The rows of a group lie close to one hidden flat surface of 8 dimensions, which passes through zero. Surfaces can cross.
Some rows, each with its group after it:
[ -3   3   1  -7 -18  -3   9   5 -13  30 -24 -37  25  18  16  14] | A
[  9   3   7   3  28   8  25  -7  37  22 -17 -21   9  -5 -17  20] | V
[ -3  -2  -6  15 -32 -18   6  28 -38   4 -16  -1   5   8 -16   8] | K
[ -5 -20  10  18  19 -28  -5  -2  -9  15  20 -36 -22  -1  17   5] | D
[-20   4 -13  31   5   0 -30   1   5  -1  29  27  -5   8 -31  21] | M
[ 23 -10  25 -14  12   9  49  -2  -9 -30 -31  17 -21  31 -13 -28] | V
[ 15   5 -13 -34   4  15  18  -6   3 -25 -15  29  49  -5 -15   3] | W
[-24  14 -18  -1 -41   7  -7   2 -10   9  11   3  25  17   8  -3] | A
[-26   0 -14  -1  -9 -32 -40 -10  -5 -11  41  -9  19 -29  17  12] | J
[-13  -8  29   3  -5 -19  27 -16 -10  -8 -12 -26 -14  23  33 -20] | K
[-27   1  13  20   1 -24  32   2  16 -45  25  17   0  -2 -21 -22] | A
[-11  34 -36  -4 -43  45 -16  24  10  54   3  -2  29   3   8   2] | J
[ 24 -32 -12 -43   4   9  13 -15 -17  11  26 -35 -14  13  14 -11] | A
[ -1  12 -12  28 -16  21   6  27  -5  41 -17   9   3  26 -24  18] | V
[ -3   8 -10 -23 -31 -10  -4   2 -21 -48   6  31  18 -12  -3 -15] | J
[-17 -16  18  -2  14 -27  32 -26  15 -35  15 -16  12  11 -22   2] | K
[ 14 -10  22  -6 -24 -13  34  -2 -45 -12 -54  -5 -14  30  15  -9] | L
[-22  -4  -2   6 -10 -11   4   6   3   1  48 -15  -9  -1  16 -26] | L
[ 28  -7  11   1  14   1  -7   5 -16  -9 -25  22 -38 -12  24 -14] | W
[  2  -9 -27  22  -1   0  -7 -14 -10   8  14  34 -29  14 -19  23] | M
[ -4   4  -6 -40 -29  29  -5   6 -22  -2   3  -4  41  28  16 -21] | P
[ 12   0   8 -15  31  24  17 -26  33 -49  -2  46  -6   5 -42  -8] | P
[ 19 -20  15 -13   2 -26  33  16 -22 -17   1 -20 -23 -16  18 -30] | D
[ 16 -24   6 -27   0  10  45  -9 -14  18 -13 -40  11  44  -8   0] | A
[ 29 -20   5  -1  49   8   1  -3  18  10  12  -5 -41 -13  -4  -1] | D
[ 15 -17  -4   3  -9 -17   7   2 -37 -20 -20  21 -14  11 -26  18] | L
[  5 -31   4  16  38 -12  -3   2  -7   3  28 -10 -17  15 -22  16] | P
[ -1  33 -18  11  -2  27 -25  -1  43  28  -1  16 -12 -35  15   0] | V
[-14   3 -11  -7 -40   1  25  25 -24  28  -1 -28  32  24   4  -7] | L
[  7  11  15   6 -22  26  17  12 -16 -19 -31  41 -32  30   1 -38] | M
[ -8  24   5  19 -13  25 -28  -4   5  16 -36  18  -2  16  -1  15] | W
[ 18   4  -8 -15 -30   4   0  35 -31  39 -24 -28   3  -9  37 -15] | D
[-16  14   1 -30 -34  11  27  -5  29 -10  21 -31   8  -7  -1 -33] | W
[ -9   8   8  16 -21  -2 -15   9 -13  33 -19 -23 -12   9  28   3] | W
[ -1 -13  23 -10  -9 -23  17   1  -2 -11  19 -38 -47 -15  44 -44] | W
[ 24  -6 -14 -38 -10   8  32   5   0 -37  11  24   0 -20 -17 -31] | L
[ 36 -10   4   4  27   0   6  18  -8 -11 -25  22 -20 -18 -29   9] | D
[-11  13 -23  -4 -13   6 -31 -21  11 -29  37  48 -19 -20   7 -17] | M
[ 16  -2  -9   9   0  43  -9  -7  -8   4 -10  51 -27  47 -38   9] | A
[  6 -23   1   7   4 -43  48  20  -3  25  14 -58  -3 -21  -4   3] | P
[ -1   7   0  21 -21  21  20  -8 -20  21 -49  20  -3  54 -11  19] | M
[  9 -10  -9  -1   1  14  31  30  -3 -25  27  30 -19  10 -45 -31] | M
[ 12   2   0  42  44  21   5   4  38  24  -9  27 -37   3 -46  28] | V
[-22   4  -8  31 -37 -27  46  20  -5  23   0 -24  -1   9 -13   4] | P
[ 21   2   0 -33  -5  27  13  -9  -1   6 -25  -7  10  13   6  -6] | A
[  4  13  -6 -14  11  27 -31 -15  15 -17  -4  35  12  -3 -10   5] | P
[ 25  15  13 -14   8  35  13  -8  17 -22 -54  43   2   5 -21  -3] | D
[-33  -1  -6  30 -10 -18 -43 -10  -3   5  42   4 -16   2  19   6] | K
[-16  18  10   7   2   9 -32 -30   9   1 -35   8  29  13   6  31] | V
[ 28  -9  11 -14  18 -37   0  11 -13 -31 -27  -2  -2 -55   4   4] | D
[  4 -11  12  24  15 -19 -23  -2 -23   3  -5   4 -35   2  29   2] | W
[  3  -3 -23  15  -4   4 -15  31  -9  49  16 -16   2  -3 -11  19] | J
[ -2 -23  25 -10  12 -25   1 -17 -11 -28  24 -21 -35  -5  48 -37] | P
[-21  14  16  -7   0   9  30 -38  45 -22  -5  -3  20  15   2  -8] | V
[ 33 -10  22   4  60   1 -13   2  22  15 -14 -14 -34 -34  16   4] | L
[-16   0   9  22  11  -8  -3 -15   5  19 -11 -17  15  26 -14  35] | J
[-22  16  -3   1 -11   4 -27 -24  22  -9  25  13  -9  -9  30 -16] | J
[ -6  -8   3 -12 -34 -12  47  19 -26  -2  -1 -25  13  19   4 -23] | D
[ -9   9   9  44   7   4 -43  -2  -6  12 -11  25 -36  13  12  12] | L
[ 12 -23  14   3  31 -31  30   2  -3   3  -9 -36  15  -1 -33  30] | K
[  0   9  10  -6   9  21  -2 -13  15  24 -23 -14  17  17  13   9] | K
[ 14 -25   7  -5  48 -29  -2 -23  19  -6  19 -24 -15 -35   3  16] | M
[ 33 -11   9   1  21   5   9  13 -15 -17 -28  30 -29   0 -22  -3] | J
[ 12   9 -18 -36 -37  26  37  29  -7  -6   0   8  21  -1  -4 -39] | L
[ -8  11   0 -12  -5 -13  -3  -2  16 -31  14   8   5 -40  20 -27] | A
[  7  -5  -1 -11 -17  -1  39  25 -13  -9   7   1  -4  -2  -2 -31] | A
[ 41 -10  21   4  42  27 -23   5 -13  11 -46  19 -29  16  -3  12] | P
[  9  25 -24  -6 -34  24 -43  27   0  26   1   7 -15 -34  17 -10] | W
[-11  25  10  15 -15  24 -19 -18   1  -6 -37  34  -3  24   8   3] | M
[-25   5  -1   4 -22   5  23  -7   2 -12   9   4  20  35 -18  -5] | D
[-49   9   0  44 -11  -8 -37 -27   8   3  40  17 -25  27  14   3] | J
[ -7   9   2   1 -14 -10   8  12  -3  -3  -1  -5  11 -11  11 -11] | A
[-29  -1 -21  26 -11  12 -22   7  -1  23  60  10 -21  26   9 -11] | K
[-45  28  10  22 -42  12 -15 -16  23   6   2 -11  -3  33   2  -2] | W
[ 26  -7 -17 -22 -10  -9   0  35 -27  15   6 -15  -8 -34  22 -19] | J
[  1 -20   3  -3  25 -26 -29 -12 -16 -18  13  -4   4  -6  -4  23] | V
[ 14  17  -5  20  -2  24  -3  17  18  30 -13  17 -41 -17  14 -15] | V
[-12 -12   2  27   2  -4  21   6 -12  -4  -1  12  -1  44 -43  16] | J
[-42 -12   4  19 -28 -30  11 -13 -19 -27  45   3 -17  33   8 -22] | L
[-27   4 -14  16 -11  -6  -6 -32   5  17   2  -3  25  25  -9  41] | M
[ 12  -9  11 -43   4  -4   9 -11  -1 -29  12 -18  -6 -22  42 -43] | P
[ 15   9   1   7  17  33  10  18  17  20 -16  14   1  10 -24   1] | L
[ -1   2  18  14  -7 -10  10  -9  -9 -31 -36  19 -10  14 -17   6] | K
[-46   0  13  28 -30 -26 -10   2 -19  12  19 -31   3  29  29  -8] | M
[ 18  19 -11 -18  -9  32  23  16  11  27 -42  -4  36   0 -21  14] | V
[ 18  10  14  11  15  27  -9  -8   8 -14 -37  47 -33   9 -10  -4] | D
[-27  19 -13  11 -23  -4 -44  -8 -10  31 -13  -8  45   5  25  35] | W
[ 12  15   2  17  -9   8 -14   4   2  -2 -26  34 -38 -22  18 -11] | P
[  7  -2   5  12 -10   2  11  19 -21  14 -26  -1  -4  18  -6   5] | K
[ -8   1  16  -4  27  18  11 -35  38 -26  13  15  -6  16  -3 -13] | K

New rows, each followed by its group:
[ 15  -7 -14 -23  22  -4  -2 -12  -2 -39  12  44  22 -22   1  -4] | W
[ 10 -26  11   4  27  -4  18   2   2  23  26 -35 -38   9  15 -14] | D
[ 20 -14  24 -19  10 -15  28 -34  -4 -13 -28 -16 -36  -5  49 -20] | M
[  8 -20  -2  -4  44  -7 -11  -7  19  15  49 -25 -24 -24  20  -8] | K
[-11  16  -9 -13 -10   2 -39  28  13   0  27  -9  30 -41   9 -10] | M
[-12   4 -35  16 -29   4  -6 -16 -14  18   8  30   1  26 -15  26] | M
[-20  12  12  -5 -31 -21  -1 -22  -7 -51 -13  15   8  -6  15 -14] | K
[ -3  -1   2 -25   3  27  23 -13  10 -24   1  12  38  39 -36  -4] | P
[-43  -4   7  17  -5 -22   4 -29   3 -16  25  -3  25  35  -5  14] | W
[ 17  18 -36 -17 -14  39  -6  27  16  33  18   8   3 -29  -1 -13] | J
[-23 -14   5  36  -4 -17  14   0 -27  -6  14  14  -9  48 -11   5] | W
[ 22 -12  13  -4   7 -24  10  14 -22  -9 -18 -15 -20 -24  20 -14] | D
[  3  -3 -12 -13 -32 -21  17  28 -27 -37  11  22  -1 -20  -9 -30] | D
[ 10  20 -19  -1 -14  30 -37  15  -5  33 -15  13   1 -10  24   2] | K
[  6  -7  14 -17  26   2  51 -13  29  -9  -7 -22  19   8 -28   6] | V
[-26  -3   2   1 -24  -8  22  -4   4  12  36 -32  -7  13  32 -30] | J
[-13  -9  19  18   1 -19  14  -1   2  18   6 -45 -14  17  -1   6] | W
[-23   8  25  44   8  15  -9 -18  10 -17  -6  44 -40  45  -3  -8] | L
[-15   4  -5  -3 -24 -25   0  17  -8  -4  26 -19   8 -34  34 -25] | A
[-31  14  -1  17 -21   5 -13  -9   0  -2   8   8  18  25  -6   7] | M
[  7  -4 -19 -42 -10  43   4 -32   6   5   6   4  24  39 -21   9] | A
[ 16 -16  -5  22  13  -7 -32  11 -25  22  11   3 -49  -3  12   5] | A
[ -4   9   6   2  14  12 -35 -17  12  38  -7 -26   2  -5  49  10] | K
[ 23 -13  -3 -18  23  42  22   3  22  54  17 -35 -20  19  17 -17] | D
[-22  10 -24  -7 -36  -8 -21   8 -17   6  17  -4  44  -7   2  13] | J
[ 42   4 -17 -25  18  15 -19  10  -7  -9 -22  37  -1 -44  11  -5] | W
[ 14 -20  -1   3  37 -12   4  28   8  14  25 -28  12 -20 -37  17] | M
[  1   3  30  -6  29   9  21  19  25 -20  -8 -16  27   2 -37  -8] | M
[ -5   4  -1 -16 -28  -8   8   5 -20 -10   1  -6  14   0  20 -19] | J
[ -5  -6  50  25  43   0  -1 -20  22 -38 -19  19 -35  23 -10  -9] | M
[-32   7 -11 -31 -34 -23  -1 -25  -5 -60  29  13  56  -7  -9  -7] | J
[ 20 -40 -10 -17   7  -5  28  11 -21   0  45 -15 -38  15 -11 -24] | A
[ 16 -15  -2  -2  -9 -16   3  24 -37 -22   8  15 -34 -11   9 -28] | J
[ 25 -16  -8  14  20   0   0  34  -3  31  12 -14 -33 -15 -32  11] | W
[-22   9  16   9   4  -8 -34 -30  41 -20  31 -13 -44 -24  21 -18] | W
[ 10  10  12  -9   3  -7   9  -8  14   8 -35 -23   5 -28  26   4] | P
[ -7 -25  30   6   7 -40  52  -7 -11 -28  -4 -28  -4  21 -16  -2] | K
[ 14  16  -7  14 -20  17  -2  21  -8   5 -26  35 -24  -4  -5 -10] | P
[ -5  -5  14  14  -6 -11 -12  53 -19  -1  23 -15 -22 -11  11 -37] | M
[  5   1  -2  -1   8  12   7   5  12  22   0 -15  -1   0   4  -1] | J
[ -9   0  14   5   9 -19  26 -24  26 -39  11  11 -26 -17   2 -19] | P
[ 16 -18 -11 -20 -16  -1   8  16 -31  26  14 -31 -15   4  24 -13] | A
[-42  15 -10 -14 -40   0  -7 -16   5   9  37 -28  28  11  41 -16] | D
[  4  -1  10  15  14  -8  14  -1  19  24  -1 -30 -27 -15  20  -5] | V
[-27  19   6   6 -25   8  19 -21  15 -16 -15  14  15  23  -6  -3] | P
[ 23  -9  -1 -16   6   0  30  17 -12   5 -24 -13  27   2 -25  12] | J
[  3  15  18   1   1   9  35  -8  40  28 -21 -31 -25 -19  42 -27] | V
[ -8  -3 -38   5 -10  -7 -12 -17  -2  24  22   4  14   1 -14  41] | M
[ 27  11 -11 -28  -6  18  -2 -10  -2 -14 -53  24  34 -14 -22  27] | L
[-11  -3 -14  -3 -16   8  27  25   6  -1  50   3  -7   7 -12 -39] | L
[ 20 -13  13 -53  13  23  11  -8  -5 -25   0 -11  18  12  13 -31] | P
[  3   3   1 -11  -5 -25  -7   0  -8 -18  -8  -7  17 -33  10   5] | D
[-35  -1   2  26 -32 -30  14   5 -27 -18   3   6  20  31 -28  13] | D
[ 39  -4  -8 -39  27  -2  -8  -2  -3 -16 -15   9  15 -51  28  -6] | W
[ -8 -25  21   2  15 -43  38 -16  -2 -40  10 -20  -4   4 -21  -2] | K
[ 32  -6 -11   2  25  39  39  28  18  29 -13   9  -2  15 -61  14] | J
[ 16 -25  21  -9  23 -36  38   1  -7 -28 -10 -24   3 -16 -14   2] | D
[ 15  -6 -10 -14  16 -17 -16   6  -7  21  -1 -31  22 -35  23  18] | W
[ 22 -21   4 -11  29  -6  27   5  -1   0  -7 -18  12   4 -31  15] | V
[ -4  20   4  -1  -4  22 -13 -11   5  15 -42   3  35  19  -3  27] | P
[ 10   9  -6   6   7   7 -26   6   4  31 -24  -8  10 -17   9  25] | V
[-16  -7  -1  -5 -14 -14  38  -4  14 -17  48 -12 -19  -5  13 -44] | V
[-24  -3  30   0  13  -9  23  16  20 -15  12 -38  36  11 -21 -12] | M
[ 12  -8  -3  27  31  -8 -11   2  14  -7  10  28 -39 -19 -24  13] | P
[ -2   2  -4  -6 -31  17  38  15  -8 -22  14  27 -16  25 -22 -37] | W
[ -6   7 -22 -31 -11   7 -16 -19  17  -1  24 -11  37 -19   5   7] | A
[ -7   8   3  20  13  14  -4  14  14  40  -1 -19  13  12  -3  14] | L
[ -9   8  12 -16  -3   6  24 -30   1 -39 -27  32  37  27   6  -7] | W
[-16  -6 -12  25 -27 -36  38  29 -10  32  15 -37   6  -5  -9   9] | P
[-25   0  -7  24  -6 -25 -24  -7   7  10  47 -14 -27 -16  30  -8] | V
[ 19  -7 -17  -5  11   2   4 -33   3  20 -25   1   6   0  -6  41] | M
[ 29 -20   9 -36  32  14 -18  -4  -7 -29  15  12 -21 -13  17 -33] | P
[-23  24 -19  17 -21   5 -73  -9  -6  15  -1  20  22  -5  14  32] | V
[-18  19 -21  21 -45 -18  30  21   4  15   5  -2   4 -18  -6  -1] | P
[-35  12  11  15 -17 -18  29   0  13 -34  14  12  18   9 -13 -19] | A
[-10 -14  -8  19   2 -13  15   7 -32  -7   4  27  20  35 -16  12] | W
[-15  12  23  20  15 -11   7 -10  19 -14 -25   5  11   2 -11  15] | A
[ -4 -11  42  23  52 -29 -29  -4  10  -7   1 -29 -26 -20  22   4] | M
[-30 -13 -15   6 -23 -34  -2  10 -22   6  42 -27  23   4   0   7] | J
[ 27  -1 -11 -33 -10  20  38  -8  -2  -2 -28  10   4   1  -1 -11] | M
[  9  13  16 -23  21  20   1   3  31 -21 -21   7  28 -17 -20  -6] | M
[ -7  18 -16   3 -13  11 -24  11   4   8  -4  20  19 -15  -4   9] | A
[ 28 -13   8 -13  26  -3  17  -3   3  -7 -14  -5 -19 -15   4  -5] | M
[ 19   4 -14 -16  13  11 -16  34  12  12   7  -7  29 -39 -22   8] | M
[-19  22  19 -12   8   2 -28  -4  32  -3 -10 -31  57 -23  12  11] | M
[ 21   9  -2 -16   9  -4   3   3  17   8 -21 -11   4 -45  11   4] | P
[ -1  19  -8 -10 -39   6  -8  13 -17  24 -25 -11  16  -9  36  -8] | P
[-13   3  21  -9  11 -27  52 -39  44 -49   8  -8 -10 -21   3 -22] | P
[ 12  -2   9   1  18 -10 -24 -14  -2 -19  -2  16 -34 -25  35 -15] | W
[  7 -18   7   4  22 -27 -49  -4 -33  -2  -5  -9   0 -13  11  29] | V
[ 16  15  14 -16  -5   4 -19 -15  -8   0 -64  -4   8 -12  34  11] | L
[ 12   7 -17 -11 -20  12   6  33 -10  61  -7 -44  17  -9  19   6] | J
[ 35  -4  10   1  22  21  20  14   3   9 -29  12 -36   4  -7 -12] | J
[ 35   1  -5  -7  -4  35  26  31  -2  23 -14  11 -31  -1  -2 -30] | J
[ 23 -12  15  26  20 -23   0  34 -17   3 -12   4 -52 -32  18 -18] | A
[ 30  -1 -11  -7   2  23  -5  31 -14  53 -18 -19 -10  -6  15   3] | D
[ -2  -8  13 -19  33   2  19 -38  38 -22  18 -13   4  -1  -4  -7] | D
[  5 -15 -32   2 -19  -3  29 -12 -18  19   8   8  -5  22 -14  20] | M
[ 27  -9   1  -3  15  25  30  16  13  15   6   4 -41   2  -6 -29] | J
[ -1   9  -9  14  25   9  13  -3  49  20  18  -7  -2 -17 -25  16] | V
[-26 -19   6  39  16 -47 -16  -8  -9 -18  32   1 -13   0 -20  23] | D
[ 11  -4  13   8   7   3  -7  18  -9 -13  -3  16 -39  -7  11 -27] | M
[ 11   0  14  31 -15 -20  60  25 -13  24 -46 -18 -34   8   0  -6] | P
[ 16 -11  10   9  22 -27 -34   0 -26   0 -33  -8   0 -20   5  36] | J
[  3   5  31  28  12 -35  30 -22  24 -12 -37 -13 -42 -28  22  -2] | P
[  4  12  24  21  10 -10  15  20   3  15 -51 -16  20 -10  -1  18] | A
[-14   3  10 -11 -13   0  21  16   3 -20  19 -10  15   7  -9 -31] | M
[ -7   5  18  32  14  -1   0 -13  13  16 -22  -2 -23  17   7  11] | V
[ -9  -6  -8  -6  -3 -13   9   9   0  14  20 -31  27  -5  -7   8] | M
[  2  -3 -13  25   1  -7 -39  14 -27  -8  -1  40  -8  -5 -28  27] | J
[-11   9   8 -33 -29   9  35  18   7 -34  18  -8  28   0   0 -52] | M
[  4   0  -4 -13 -22 -19  15  11  -6 -17  25  -3 -31 -41  35 -46] | P
[ 22   1  17 -22  24   6   7  -8  32   8 -27 -38   1 -28   3   4] | W
[  9 -21  -9 -10   0  38  -2 -31 -18  19   5   5 -21  71 -23  18] | A
[-25  -3  30  30  -1 -15  -8  10  -9  -5   4 -15 -13  22  12 -11] | M
[ -5   5   4   9  -5 -12 -30  -5 -14  22 -16 -19   3  -6  39  15] | W
[  5 -10  20  29  20 -11 -18   2  -5  28 -21 -20 -37   6   9  19] | W
[ 13  -6   5 -24   2   0  40  -1  -4 -21 -23  -4  38   9 -35   8] | J
[-27  18 -20  -9 -18   0 -41 -17   8  -1  19   3  46 -12   4  22] | V
[ 22 -12  12   4  22   3  30  26  -7  31 -18 -31  -3   9 -12   6] | L
[-36  -4  15  33 -23 -25  -9  10 -23   8  21 -21 -15  29  26 -12] | M
[-11  -2  -5   0  -4  -3  40  -2  14 -14  17   2  13  12 -33  -1] | P
[  4 -12  32  -2  14 -20  16 -20 -12 -21 -21  -9 -19   7  44 -20] | W
[-29   2  -9   5  -2 -24 -15 -17  10 -28  36   8  21 -11 -16  14] | D
[ 15  -7 -10  14 -33 -14   3  50 -54  17 -16   6 -21  -1  -6  -3] | K
